There are 4 nested groupings, the coarsest first. Each group lies inside one group of the grouping before and may be the whole of it. The rows also spread widely along 11 directions, which tell nothing about the answers.
In the rows, 128 means zero.
Known rows, each followed by its group in each grouping:
[121 160 164 164 151 113 112 118 144 122 168 131 133 154 100 107  74 124
 147 206 157 161 127 100 158 107 106 165 120 111  89 106 149 144 163 101
 186]	J_817 zunot kub J_516
[ 68 167 123 133  99 166 121 171 100 140 168 123  99  61 112 107 154 154
 153 123 129 101 133 130 120 141  96 115 101 167 108 118 127 118 135  56
 137]	J_473 gaf Dur J_664
[117 146 113 124 133 110 123 137 144 134 110 166 144  93 104 112  62 192
 144  77 130 133 134 103  87  85 129 160  91  96 119 121 179 133 123 122
 129]	J_817 Malum gesen J_342
[143 132 131 123  98 147 108 117 110 126 161 111 125 161 154 107 137  99
 138 135 136 137 147 140 142 128  93 122 127 140 142 129 124 144 122 107
 120]	J_817 Libuk Movam J_132
[136 118 111  86 164 135 108 104 112 111 112 130 144 125 115 133 100 150
 132 115 106 136  79 147 105 127 119 140 142 136 118 149 157 109 121 120
 124]	J_414 Zifa Bemov J_153
[ 95 112 111 134 153 116 141 148 143 158 109  96 126  85 100 131 132  88
 135 106 106 133  74 188 112 115 121 160 142 111 144 139 140 124 147  97
 135]	J_575 lum dob J_779
[ 78 124 115 122 130 123 141 141 147 171 104 109 114  95 132 153 142 127
 136 107 114 117  88 161 108 166 159 138 162 128 102 165 101 126 135 126
 109]	J_473 gaf mefeg J_891
[121  94 106 142 122  97 167 120 159 146  97 100 141 130 123 160 122  88
  87 133 121 136 131 123 133 149 145 134 173 100 155 142 103 139  84 135
  98]	J_473 dopap kodu J_140
[147 153 174 110 143 138 152 108  97  89 113  77 177 193 130 117 200  93
 121 128 181 162  79 200 146 117 148 120 148 116 114 152 132 137 148 109
 149]	J_575 keki nilo J_21
[131 110 104 152 173  89 160 145 156 160 108  82 126 108  95 174  89 108
 121 146 106 146  97 178 116 131 139 162 164  94 105 125 124 116 126 141
 165]	J_414 gesi tudo J_237
[ 97 141 161 137 124 145 133 151 121 132 113 106 112 102 120 103 187 114
 141 103 140 125  98 168 129 118 134 130 102 125 117 134 129 140 166  90
 142]	J_817 Libuk lipa J_158
[126 155 127 154 140 108 132 150 116 149 150 121 117 153 138 154  96 156
 129 171 142 135 124 129 131 163 138 141 160 134  72 126 116 115 140 158
 152]	J_817 Malum gesen J_16
[125 150 144 128 101 144 124 123 153 142 146 112 124 123 133 122 122 134
 166 137 146 139 171 133 132 135 125 120 113 136 113 140 117 140 123 120
 172]	J_575 keki Samo J_814
[119 129 134 153 101 123 152 150 123 128 111 123 121 115 118 117 153 121
 107 121 153 126 157 108 137 122 139 121 106 113 142 109 123 146 106 109
 125]	J_817 Libuk Sekeg J_824
[129 112 117 118 105 141 129 145 114 129 123 130 107  97 145 115 182 121
 114  99 106 100 149 122 134 129 121  93  94 158 188 126 121 120 110 140
 115]	J_575 lum seda J_508
[160 114 153 112 167 107 124 108 119  92  88 160 148 181 138 128 130 153
  90 133 127 137  97 100 130 113 172 129 118 110 137 130 151 120 142 199
 116]	J_414 Zifa mapoz J_29
[124 118 111 121 107 111 127 123 151 129  98 176 135 123 137 119  99 152
 104  85 123 117 163  63 110 109 144 128 105 108 173 127 146 146  98 159
  73]	J_473 kan zif J_77
[ 75 136  95 158 121 109 124 180 107 163 129 128 110 130 148 129 129  77
  92 119 116 114  85 135 115 132 119 160 160 107 149 113 127 132 159 129
  46]	J_473 kan zif J_903
[183  94  87 131 155 108 156 145 107 129 141  64 131 137 134 164 144  78
 106 130  85 128 107 209 145 124  99 123 154 130 189 112 134  99 103 157
 159]	J_575 lum Mal J_432
[ 90 139 116 148 120 119 131 138 139 143 149 132 125  98  96 126  88 131
 130 160 130 127 141  96 129 130 105 146 132 120 120 112 132 133 112  86
 128]	J_473 gaf mefeg J_17
[140 155 131 140 170 103 156 138 102 105 139 112 162 165  96 151 102 149
 109 178 160 152 104 138 135 131 132 143 162 114  94 116 145 111 119 135
 173]	J_575 lum dob J_564
[159  98 104 102 152 118 105 119 155 155 127 117 119 118 155 141  95 121
 157  91  74 128 108 174 110 115 118 144 125 130 161 147 146 117 142 173
 146]	J_575 keki nilo J_532
[116  89  98 118 149 106 149 141 148 147  85 122 119  56  95 147 129 119
 114  86  87 116 101 135 116 120 133 138 125 123 175 133 146 111 100 129
 127]	J_575 keki Samo J_343
[128 141 116 138 144 104 166 148 134 142  95  96 152 133 114 152 119 141
 123  92 149 152 101 182 106 117 162 154 148  83  93 137 137 134 124 132
 147]	J_817 zunot keme J_159
[142 119 138 173 111 121 141 134 124 120 146  94 121 151 118 125 142  66
  97 204 143 143 163 117 174 132 105 123 127 120 155  89 104 135 117 110
 142]	J_414 Zifa bala J_947
[127 129 155 121 142 126 103  94 137 104 119 157 147 157 116  94 109 113
 120 145 136 147 114  92 133  95 119 148 108 108 135 129 152 147 150 121
 106]	J_414 gesi tudo J_372
[101 134 114 132 145 137 118 143 117 150 144 101 104 103 115 149 113 128
 139 172 114 127  97 154 126 172 111 139 159 156  85 136 110 104 136 104
 149]	J_414 Zifa bala J_188
[ 88 139 136 133 144 133 107 124 113 119 130 133 134 126  96 110 108 113
 124 172 140 141  86 113 131 127 109 157 141 124 105 125 141 126 149  77
 110]	J_414 Zifa Bemov J_346
[ 95 140 155  83 119 167  96  82 105  93 128 150 150 134 129  83 163 127
 130 119 138 126  90 101 130 127 102 119 125 158 137 168 144 139 133  64
  82]	J_473 dopap kodu J_215
[ 95 165 144 142  88 152  99 143 139 149 163 120 127 141 148  82 132  98
 170 126 153 138 153 153 121 104 100 143  98 119 127 129 128 158 171  93
 126]	J_575 lum dob J_564
[146 133 134 123 104 156  89 125 118 136 164 108 114 154 175  97 156  90
 154 112 115 133 129 169 138 110  93 128 104 142 154 132 129 143 164 122
 125]	J_817 zunot keme J_159
[134 139 127 149 112 128 146 145 149 148 153  78 127 118 125 128 130 103
 156 141 135 140 164 179 133 119 112 126 116 119 134 121 119 136 122 110
 186]	J_575 lum seda J_508
[142  99 111 138 155  92 164 121 165 157 112  83 128 123 111 187 106 105
 120 164 115 145 120 152 144 168 151 135 187 124 120 147 102 113  91 160
 170]	J_575 keki Samo J_343
[ 88 137 127 146  87 139 135 138 144 150 137 101 123  99 110 114 146  78
 139 142 149 136 152 130 142 134 105 131 131 129 140 131 109 145 114  69
 123]	J_575 keki Samo J_343
[101 134 145 169 105 109 115 135 158 155 130 141 117 157 140 107 100  87
 127 158 151 145 148  93 139 118 133 162 125  88 125 115 119 167 157 128
 103]	J_817 Libuk Sekeg J_824
[133 104  93 125 113 128 137 141 133 153 113 103 115 116 143 149 133 113
 115 108 105 124 139 156 115 144 134 121 141 128 147 135 110 122 100 145
 110]	J_414 Zifa mapoz J_29
[132 138 129  96 106 163  75  70 137 117 189 136 144 148 129  92  86 117
 172 165 132 149 162 103 140 124  60 127 130 166 141 151 140 142 110  74
 137]	J_575 lum dob J_564
[119 129 135 130 134 127 113 146 106 118 127 140 121 115 120  96 133 124
 124 108 120 122 103 125 125  94 106 144  93 119 151 107 162 132 150 107
 118]	J_817 Libuk Movam J_132
[105 124 130 121 149 138 145 131 144 138 134  92 117  53  78 136 138 143
 158 146 113 124 116 157 131 145 113 119 126 160 115 143 125 108 108  74
 207]	J_575 lum seda J_508
[137 138 104 135 168  92 126 144 137 166 145 103 132 178 164 172  68 126
 140 137 104 141  79 195 104 140 142 172 181  93  91 138 132 118 165 192
 133]	J_473 gaf mefeg J_17
[110 201 159 206 126  91 135 215 115 134 147 165 118 165 134 107  75 172
 125 150 182 136 158  97 113  79 147 173  71  52  79  53 163 148 199 173
 151]	J_817 Libuk lipa J_158
[116 137  90 127 120 129 100 143 113 144 175 151 110 111 134 127  76 145
 136 153 107 114 153  92 123 138  81 131 129 154 142 114 138 111 110 129
 120]	J_575 lum seda J_508
[ 88 146 128 124 106 133 127 127 159 166 123 115 133 126 139 123 123 118
 158 115 146 139 136 156 108 142 144 140 142 117 101 165 109 147 137 114
 122]	J_575 lum seda J_508

New rows. What belongs after each?
[129 130 140  96 124 149 124  88 134 106 113 127 150 118 102 110 137 141
 136 116 142 143 135 119 123 119 122 116 116 139 122 153 133 139 101  88
 133]	J_414 gesi tudo J_237
[150 112 142  96 119 141 113  79 131 120 118 140 126 164 160 128 158 136
 118 128 132 131 137  96 153 162 149  98 140 168 134 170 106 135 105 160
 111]	J_817 zunot kub J_516
[125  82 104  99 198 118 128 104 118 127 106 106 120  84  83 160 127 109
 106 145  70 127  38 150 132 151 110 139 175 160 134 152 137  88 115 109
 134]	J_414 gesi tudo J_237
[146  78 115 144 166  80 148  96 201 157 110  95 147 130  97 153  67  67
 131 154 101 165 115 158 137 107 129 173 165  81 159 139 135 140 117 139
 162]	J_575 lum dob J_779
[122 132  82 132 103 131 133 157 114 158 155  98 116 117 150 144 121 113
 130 107 106 115 139 168 114 138 102 129 143 129 145 122 120 124 107 122
 106]	J_473 gaf mefeg J_17
[142 115 112  93 142 127 121  78 127 110 122 133 155 130 105 125 100 137
 122 117 127 149 113 110 133 121 109 134 148 138 137 154 154 132  82  96
 121]	J_817 zunot kub J_516
[118  71  63 103 164 116  96 124 119 149 124 146 101  64 110 140  90 114
 109 101  45 110  67 108 122 125  78 154 149 156 186 132 159  98 106 114
  84]	J_817 zunot keme J_159
[109 126  90 101 155 135 117 134 102 134 133 141 111  65  98 142 104 181
 130 110  98 113  91 111 115 147 104 130 138 172 114 141 153  96  97  98
 137]	J_817 zunot kub J_516
[146 145 121 137 127 123 170 144  95 107 116 104 147 149 112 149 147 141
  90 138 162 137 142 136 130 139 142 110 140 120 106 116 118 121  88 134
 136]	J_414 gesi tudo J_372
[113 134  91 143 130 117 128 175 126 151 142 136 101  81 127 139  94 153
 128 109  93 102 133 122 105 123 109 137 112 132 148 102 147 113 124 138
 129]	J_473 kan zif J_77
[125  96 116 119 154  85 157  73 165 119  87 129 184 150  74 148  75  98
  94 160 147 167 111  92 141 128 141 158 192  87 138 155 136 141  71 113
 106]	J_575 lum Mal J_432
[130 138 147 127 135 108 167  95 154 107 103 127 168 132  76 146 101 155
 117 165 178 159 155  81 144 141 156 126 151 113  98 143 127 135  69 114
 168]	J_575 keki Samo J_343
[135 147 143 143 130 131 132 162 109 118 132 114 124 124 128 102 147 126
 136  95 135 130 117 169 121  82 114 140  82 103 140 101 163 138 160 112
 150]	J_817 Libuk lipa J_158
[156 105  76  91 132 121 170 122 119 147  97  79 137 140 160 198 153 139
 102  78 107 120 110 190 108 191 164  97 203 151 129 179  96 107  60 175
 107]	J_473 kan zif J_77
[118 129 107 146  97 126 148 143 128 143 145  93 131 125 128 134 135  94
 118 132 132 129 153 147 135 130 111 126 138 115 150 117 113 140  99 101
 115]	J_473 gaf mefeg J_17
[174 145 133  86 102 146 110  91 122 109 137 150 142 198 196 131 130 175
 129 107 141 126 173 105 122 154 150  89 132 157 129 162 117 140  99 197
 110]	J_473 kan zif J_903
[ 66 129  88 147 112 116 168 156 144 178 110  88 130  87  91 160 123 102
 118 133 147 137 123 152 114 169 137 145 191 118 102 152  93 130  89  81
 111]	J_575 lum dob J_564
[108 151 158 121 152 125  95 107 116 118 137 163 134 151 124 109 103 156
 135 158 142 138  88  93 132 133 126 150 136 140  88 144 149 126 165 124
 124]	J_817 Malum gesen J_16
[130 148 124 113 113 159  97 146  95 134 168 131 103 137 169 113 153 140
 151 126 118 109 134 146 125 144 103 107 110 175 135 133 122 114 150 145
 134]	J_575 lum dob J_779
[116 106 119 104 125 146 132 110 124 120 100  98 138  97 101 121 158  98
 123 110 121 135 103 160 123 128 119 123 134 135 145 148 127 127 103  72
 115]	J_414 Zifa Bemov J_153
[139 125  83  59 130 148  97 109 109 127 125 154 139 109 149 130  97 179
 146  56 100 117 114 129  88 127 107 121 129 158 147 163 160 110  97 139
  95]	J_575 keki nilo J_21
[149 126 120 115 147 129 120 144 127 128 121 135 112 110 136 140 109 184
 139 113 100 118 131 136 106 126 140 122  97 137 121 121 144 106 129 171
 165]	J_414 Zifa mapoz J_29
[124  94 114 135 170  99 162 136 123 132 100  95 134 116  97 155 153  84
  91 140 109 134  69 161 142 136 136 139 167 121 156 133 128 109 117 129
 132]	J_575 lum dob J_779
[104 122  90 106 121 157 103 144  94 146 146 111 101  77 131 118 140 115
 145  89  94 111  93 164 111 135  77 132 131 164 145 137 142 116 122  68
 108]	J_817 Libuk Sekeg J_824
[145 131  95 110 138 130 141 144  96 141 108  71 145 173 166 159 147 104
 118  87 126 142  79 236  97 143 146 137 175 109 111 152 121 119 133 154
  98]	J_414 Zifa Bemov J_346
[126 110 145 139 147 111 143 111 141 116 107 107 148 130  90 116 129  82
 113 134 137 156  96 140 146  98 117 155 137  92 146 126 150 147 127  82
 131]	J_817 Libuk lipa J_158
[109 112 111 129 130 110 147 126 120 124  89 141 142 115 100 132 132 125
  83 113 138 135 107  90 133 128 141 139 147 113 141 134 134 132  93 112
  85]	J_817 zunot keme J_159
[111 135 102 121 130 146 100 158  78 131 168 139  98 109 140 126 140 137
 122 147 102  99 112 114 133 152  86 116 130 184 147 119 131  96 132 128
 114]	J_575 lum dob J_564
[113 158 145 138 120 133  84 153 113 128 150 188  99 113 146  88 110 180
 143 121 120 107 138  72 120 105 114 136  63 144 130 103 158 124 176 150
 123]	J_817 Malum gesen J_342
[152 151 143 142 121 114 141 116 123 120 137 122 148 178 135 137 113 148
 120 159 166 151 152 114 142 141 144 125 144 122  98 130 120 134 113 149
 147]	J_817 Malum gesen J_342
[143 167 114 158 115 115 154 159 124 139 162  95 132 160 144 155  97 144
 128 154 154 138 169 150 125 143 129 128 149 114  98 108 117 132 109 149
 165]	J_473 kan zif J_903
[133 103 124 109 163 103 124  91 154 128 105 142 153 147 116 134  92 117
 120 130 116 148  94 121 124 118 136 153 154 111 145 153 147 130 124 148
 118]	J_575 lum dob J_779
[182 115 163 139 142 124 111 129 138 108 132 125 117 164 159 109 143 119
 129 142 105 131 141 143 144  88 135 121  66 115 168  99 145 129 170 190
 170]	J_414 Zifa mapoz J_29
[116 156 131 154 116 121 104 132 158 152 176 138 126 149 131 117  56 132
 162 182 144 146 173 103 129 122 103 155 124 117 106 118 129 142 144 131
 159]	J_575 lum dob J_564
[151 136 129 124 158 114 148 122 113 111 136 102 153 154 116 144 124 129
 121 154 137 145 111 158 136 128 126 127 149 125 123 129 139 114 114 135
 169]	J_575 lum seda J_508
[117 135 124 156 122 116 146 149 111 126 124 126 124 142 117 135 136 112
  87 164 147 129 140  98 142 140 132 127 136 118 121 106 111 129 115 134
 107]	J_414 gesi tudo J_372
[146 158 174  95  56 183 111  69 119  88 162 129 150 183 165  85 188 134
 147 142 181 134 205  94 159 144 121  67 101 168 134 156  97 164  94  98
 123]	J_473 gaf mefeg J_891
[125 126 102 106 165 103 149 115 142 125 100 137 156 109  96 155  69 174
 117 105 120 137 103 117  99 127 143 147 160 111 114 145 158 121  87 130
 133]	J_473 kan zif J_903
[126  98 145 127 138 124 182 104 165 131  72  73 136  92  80 161 169 118
 114 151 141 143 131 152 147 169 173 107 153 132 107 159  84 127  80 100
 180]	J_414 Zifa bala J_947
[112 158 152 152 137 140 115 138 119 147 175  68 121 138 126 115 137  85
 171 168 136 150  88 212 141 128  92 155 145 135  86 133 127 130 185  70
 180]	J_817 Malum gesen J_16
[132  99 119 130  97 126 141 126 149 128  87 130 126 103 119 119 142 116
 106 105 125 125 171 104 126 116 145 113  96 112 172 121 119 143  90 130
 105]	J_414 Zifa Bemov J_153
[123 127 144  95 160 134 138 127  97  93  93 144 141 104 104 118 177 166
 113 101 125 111  81 126 126 124 146 110 106 150 141 145 153 105 126 131
 138]	J_575 lum Mal J_432
[ 94 138 142 154 144 117 173 141 123 113 114  74 160 105  68 120 151  82
 109 146 151 147  83 171 137 101 110 153 143  91 128 118 145 138 125  37
 150]	J_473 dopap kodu J_215
[163 115 161 115 135 144 112  86 127  96 136 114 132 161 128 118 149 114
 128 183 131 142 137 118 162 139 124 104 120 154 136 134 117 126 122 130
 161]	J_414 Zifa Bemov J_153
[136 148 139 161 117 127 123 165 116 134 160 124 101 134 141 119 124 133
 135 147 134 124 156 125 139 118 110 130  97 125 126  93 133 133 149 139
 157]	J_817 Libuk lipa J_158
[ 96 108  77 136 122 115 115 164 110 146 113 185  91  77 118 133 100 148
  81 118  91  93 137  43 113 137 114 131 113 140 161 102 133 109 102 152
  53]	J_414 gesi tudo J_372
[145 115 133 119 139 132 114 111 121 115 145 108 135 135 124 113 138  85
 132 145 118 138 110 146 151 111  92 131 128 140 166 125 143 124 133 109
 142]	J_575 keki nilo J_532
[127 137 147 136 133 131 145 116 130 114 124 102 142 130  96 124 140 115
 123 157 153 149 132 134 139 124 125 126 128 122 109 128 121 136 118  94
 155]	J_414 gesi tudo J_237
[110 141 138 160 163 110 155 181 141 145 126  90 114  66  83 133 124 132
 150 135 120 129  99 179 123 101 126 155  99 107 116  98 150 113 163 107
 213]	J_575 keki nilo J_21
[111 123 153 139 156 107 121 123 131 112 103 162 131 125  99 105 111 132
 110 139 135 136  96  79 135 101 136 157 109 103 134 114 161 139 148 117
 122]	J_817 Libuk Sekeg J_824
[113 130  90 145 126 122 125 152 147 171 164  81 113  89 114 144  82  88
 163 141 105 139 127 180 121 126  78 159 149 124 134 120 133 121 123  89
 160]	J_575 keki Samo J_343
[ 83 123  89 159 119 107 164 162 163 182 133  92 109  67  97 163  94 117
 131 137 114 126 139 143 119 152 129 149 162 112 112 124 106 126  99  97
 139]	J_473 gaf Dur J_664
[ 87 108  69 155 124  99 170 164  92 148 122  97 129 113 104 165 141  65
  55 142 117 123  89 130 141 158 116 141 203 117 158 112 112 112  83  98
  49]	J_473 gaf Dur J_664
[101 129 132 124 124 120 124 134 145 130  98 156 134  96 108 106 119 133
 128  93 130 128 123 100 115  96 135 145  96 106 153 128 158 137 132 121
 111]	J_575 keki Samo J_814
[113 130  81 133 143 118 127 160 110 154 164 116 102  94 126 161  89 148
 132 145  88 108 111 139 119 154  98 138 154 149 122 114 131  97 115 130
 137]	J_473 gaf mefeg J_891
[ 79 130 119 110 128 137 140 137 132 126  96 144 126  48  86 116 139 162
 123  85 121 109 112 102 106 125 130 125 112 140 138 140 147 128 100  75
 116]	J_473 kan zif J_903
[173 161 160 187 121 103 162 161  92 108 164  93 133 219 147 142 140 114
  96 210 184 150 166 131 172 138 139 119 137 105 100  77 108 135 133 170
 177]	J_817 Libuk Movam J_132
[124 110 149 105 136 127 128  92 151 110 104 164 132 103  99 123 130 166
 124 151 129 119 146  55 147 147 145 105 113 157 138 152 124 123  94 136
 147]	J_575 lum Mal J_432
[114 121 116 127 110 138  99 142 123 137 143 145 105  97 135 104 131 108
 131 118 103 113 135 102 134 112  93 128  97 145 180 114 145 124 133 121
 106]	J_575 keki Samo J_814
[169 142 134 146 123  99 121 123 118 110 149 163 146 222 165 129  90 131
  97 179 152 139 171  72 151 123 136 129 130 106 147 104 131 135 128 215
 110]	J_575 lum Mal J_432
[125 152 152 139 142 136 114 146 105 127 147 112 114 146 143 114 144 123
 145 141 136 132  96 163 133 126 120 141 118 132 105 122 137 129 174 120
 157]	J_817 Libuk Sekeg J_824
[104 161 137 140 128 131 154 116  93  97 150  89 171 159  90 127 132  99
 103 188 178 155 105 131 150 137  95 137 179 119 100 129 129 134 100  42
 129]	J_473 dopap kodu J_215
[125 109 142 125 137 134  90 103 144 141 146 135 100 126 138 112 114 104
 148 157 102 130 115 111 147 136 104 140 125 150 138 138 129 135 149 117
 137]	J_817 Libuk Sekeg J_824
[118 119 137  87 142 138 107  91 135 116 110 142 150 125 119 105 133 125
 142 103 119 132  93 131 122 114 122 136 124 135 148 165 150 131 133 113
 113]	J_575 lum Mal J_432
[122 121 117 138 132 118 125 133  95 118 135 141 120 119 112 126 133 124
  93 154 122 122 111  85 150 139 107 127 139 151 148 113 135 111 112 116
 103]	J_817 Malum gesen J_342
[124 135  96 134 141 102 123 119 147 157 121 109 157 179 137 151  48  99
 128 139 136 167 106 167 102 126 128 183 185  73  96 141 132 141 135 137
  96]	J_414 Zifa bala J_947
[143 137 122 150 135 111 181 154 114 145 118  68 123 146 135 179 167 130
 107 145 151 137 124 178 145 177 170 110 171 135  87 138  89 117 103 157
 172]	J_817 zunot kub J_516
[139 108 136 114 177 103 132  94 132 121  96 109 154 167 122 134 133  88
 108 119 123 158  48 166 138 114 146 161 167 103 132 156 150 134 146 135
 114]	J_817 zunot kub J_516
[138 143 148 116 133 153 137 102 101 103 143  83 142 158 113 143 153 127
 129 193 161 150 121 150 152 174 126 104 166 163  78 148  99 116 104  94
 169]	J_414 Zifa Bemov J_153
[ 89 113 112 104 121 136 118 111 133 163 114 131 109 107 129 148 122 138
 133 131 122 123 107 110 122 193 138 127 181 164  92 178  94 126 102 112
  97]	J_817 Libuk Movam J_132
[100 109 110 140 157  83 152 148 146 144  74 140 142 103  94 140 101 116
  95 105 125 135  88 115 114 108 155 167 142  81 145 123 150 127 126 141
 100]	J_575 keki nilo J_532
[118 167 113 116  99 168  97 182  70 137 179 135  83 112 188 117 169 174
 151  97 104  79 134 152 110 147 104  95  86 181 130 114 125 104 158 151
 122]	J_473 gaf mefeg J_891
[ 97 132 135 132 146 148 109 175 104 134 125 130  85  64 119 103 173 130
 136 104  90  95  85 152 115 109 110 130  72 151 138 110 144 108 181 112
 137]	J_414 gesi tudo J_372
[112 149 142 128 143 121  82 103 117  97 147 201 145 149 104  85  59 157
 122 161 145 145 118  28 137  88  96 165 106 116 124 109 180 139 145 106
 103]	J_817 zunot keme J_159
[ 98 187 132 128 104 152 128 155 122 138 154 113 136 105 115 115 108 171
 175 122 171 137 154 147 105 125 114 132 109 131  74 130 134 134 131  81
 173]	J_575 keki nilo J_21
[143 130 103 149 117 109 117 156 121 155 139 116 122 153 167 123 114  96
 124  95 110 132 121 171 114  99 113 155 122  99 159 110 145 134 157 160
  97]	J_817 Malum gesen J_342
[109  99 104 127 160 102 144 149 137 151 100 126 108  81 119 157 130 135
 111 107  80 105  80 138 117 139 148 139 138 125 149 131 131 108 128 154
 119]	J_473 gaf mefeg J_891
[149 132  94 127 128 113 152 141  77 112 137  99 155 180 148 149 144  98
  82 119 132 132 102 165 131 127 117 128 168 110 156 114 136 121 102 141
  83]	J_473 gaf mefeg J_891
[134 105 101 137 169 100 138 154 122 140 101 122 114 111 117 162 103 138
 101 135  95 122  91 139 117 136 144 146 141 115 131 114 138 100 128 170
 130]	J_414 Zifa Bemov J_346
[ 99 169 109 169 106 108 133 183 137 180 147 131 106 141 150 152  67 160
 142 135 155 133 160 125 102 150 142 157 145  97  64 116 113 139 141 159
 127]	J_817 Libuk lipa J_158
[135 125 148 151 144 105 146 149 147 152 118  95 116 154 158 147 156 105
 126 131 114 126 105 182 133 133 168 136 128 102 127 129 111 131 171 184
 149]	J_473 gaf mefeg J_17
[123 141 152 139 121 114 148 127 141 117 106 134 150 129  96 111 110 149
 126 124 167 148 148 107 126 102 144 141 105  91 111 119 145 154 114 104
 150]	J_817 Libuk Movam J_132
[131 113 140 111 124 136 126  98 154 144 120  95 131 125 126 125 132 109
 155 118 127 146 121 166 130 138 128 133 142 130 117 163 118 145 120 100
 152]	J_817 Libuk Movam J_132
[ 81 174 119 145  99 139 136 158 106 137 148 121 131 128 124 122 126 132
 124 136 164 126 134 122 118 144 116 132 145 130  99 124 122 138 123  83
 102]	J_473 kan zif J_77
[ 79 154 122 149 121 131 128 172 115 148 139 131 114  98 113 113 132 129
 134 132 140 119 118 132 117 126 116 142 118 128 118 116 132 125 150 100
 127]	J_575 lum dob J_779
[ 90 146 126 143 147 134 107 170 113 143 139 150  83  74 110 132 105 178
 138 166 109 103 113  98 119 157 121 135 106 160  88 109 127  96 156 129
 156]	J_414 Zifa bala J_188
[129 151 152 132 173 114 159 135 125 102 115 101 158 125  88 132 129 144
 129 130 143 143  81 169 122 104 138 143 128 105 107 123 162 124 140 102
 184]	J_473 kan zif J_77
[137 114 163 109 166 138 101 109 137 121 117 120 121 120 132 102 159 117
 152 107  98 134  66 168 135  98 127 143  98 135 141 148 154 128 184 124
 161]	J_817 zunot keme J_159
[151 126  94 156 127  92 168 147 123 117 107 121 155 144 100 154  75 139
  82 143 153 147 166 107 121 112 138 141 137  76 134  89 141 129  72 145
 123]	J_414 Zifa Bemov J_346
[153 137 113 111 146 123 140 142 104 117 132 115 140 139 144 142 132 153
 122  90 110 124 106 172 112 113 134 126 124 121 139 125 155 114 127 156
 136]	J_473 gaf Dur J_664
[130 135 105  94 106 130 127 117 139 136 119 175 128 121 152 147  94 214
 128  90 123 111 173  70 101 156 162 104 123 144 115 154 124 125  80 181
 103]	J_473 gaf Dur J_664
[169 128  84 136 118 106 130 134 132 162 150  96 135 169 169 158  74 120
 136 110 116 146 148 182 111 129 115 148 162 108 127 131 130 130 111 170
 126]	J_817 Malum gesen J_16
[120 119  98 102 123 137  90 137 128 143 134 173 108  98 149 114 103 161
 140  87  88 103 137  99 102 117 109 129  97 151 168 135 150 118 129 157
  99]	J_575 lum dob J_564
[142 126 115 135 112 118 135 132 129 154 125  95 134 161 161 138 135  97
 126 103 129 141 124 182 123 132 135 138 153 113 132 144 117 140 133 147
 109]	J_817 Malum gesen J_16
[ 97 164 110 165  84 146 135 168 112 160 173  87 109 115 127 128 133 112
 144 154 158 134 161 150 137 150  98 130 141 138  93 115  98 138 119  74
 146]	J_817 zunot keme J_159
[ 95 138  85  97 107 149  98 137 107 146 142 150 117  89 134 125 105 147
 140  95 111 112 125 107 104 143  94 128 137 161 138 145 141 114 103 106
  84]	J_575 keki Samo J_814
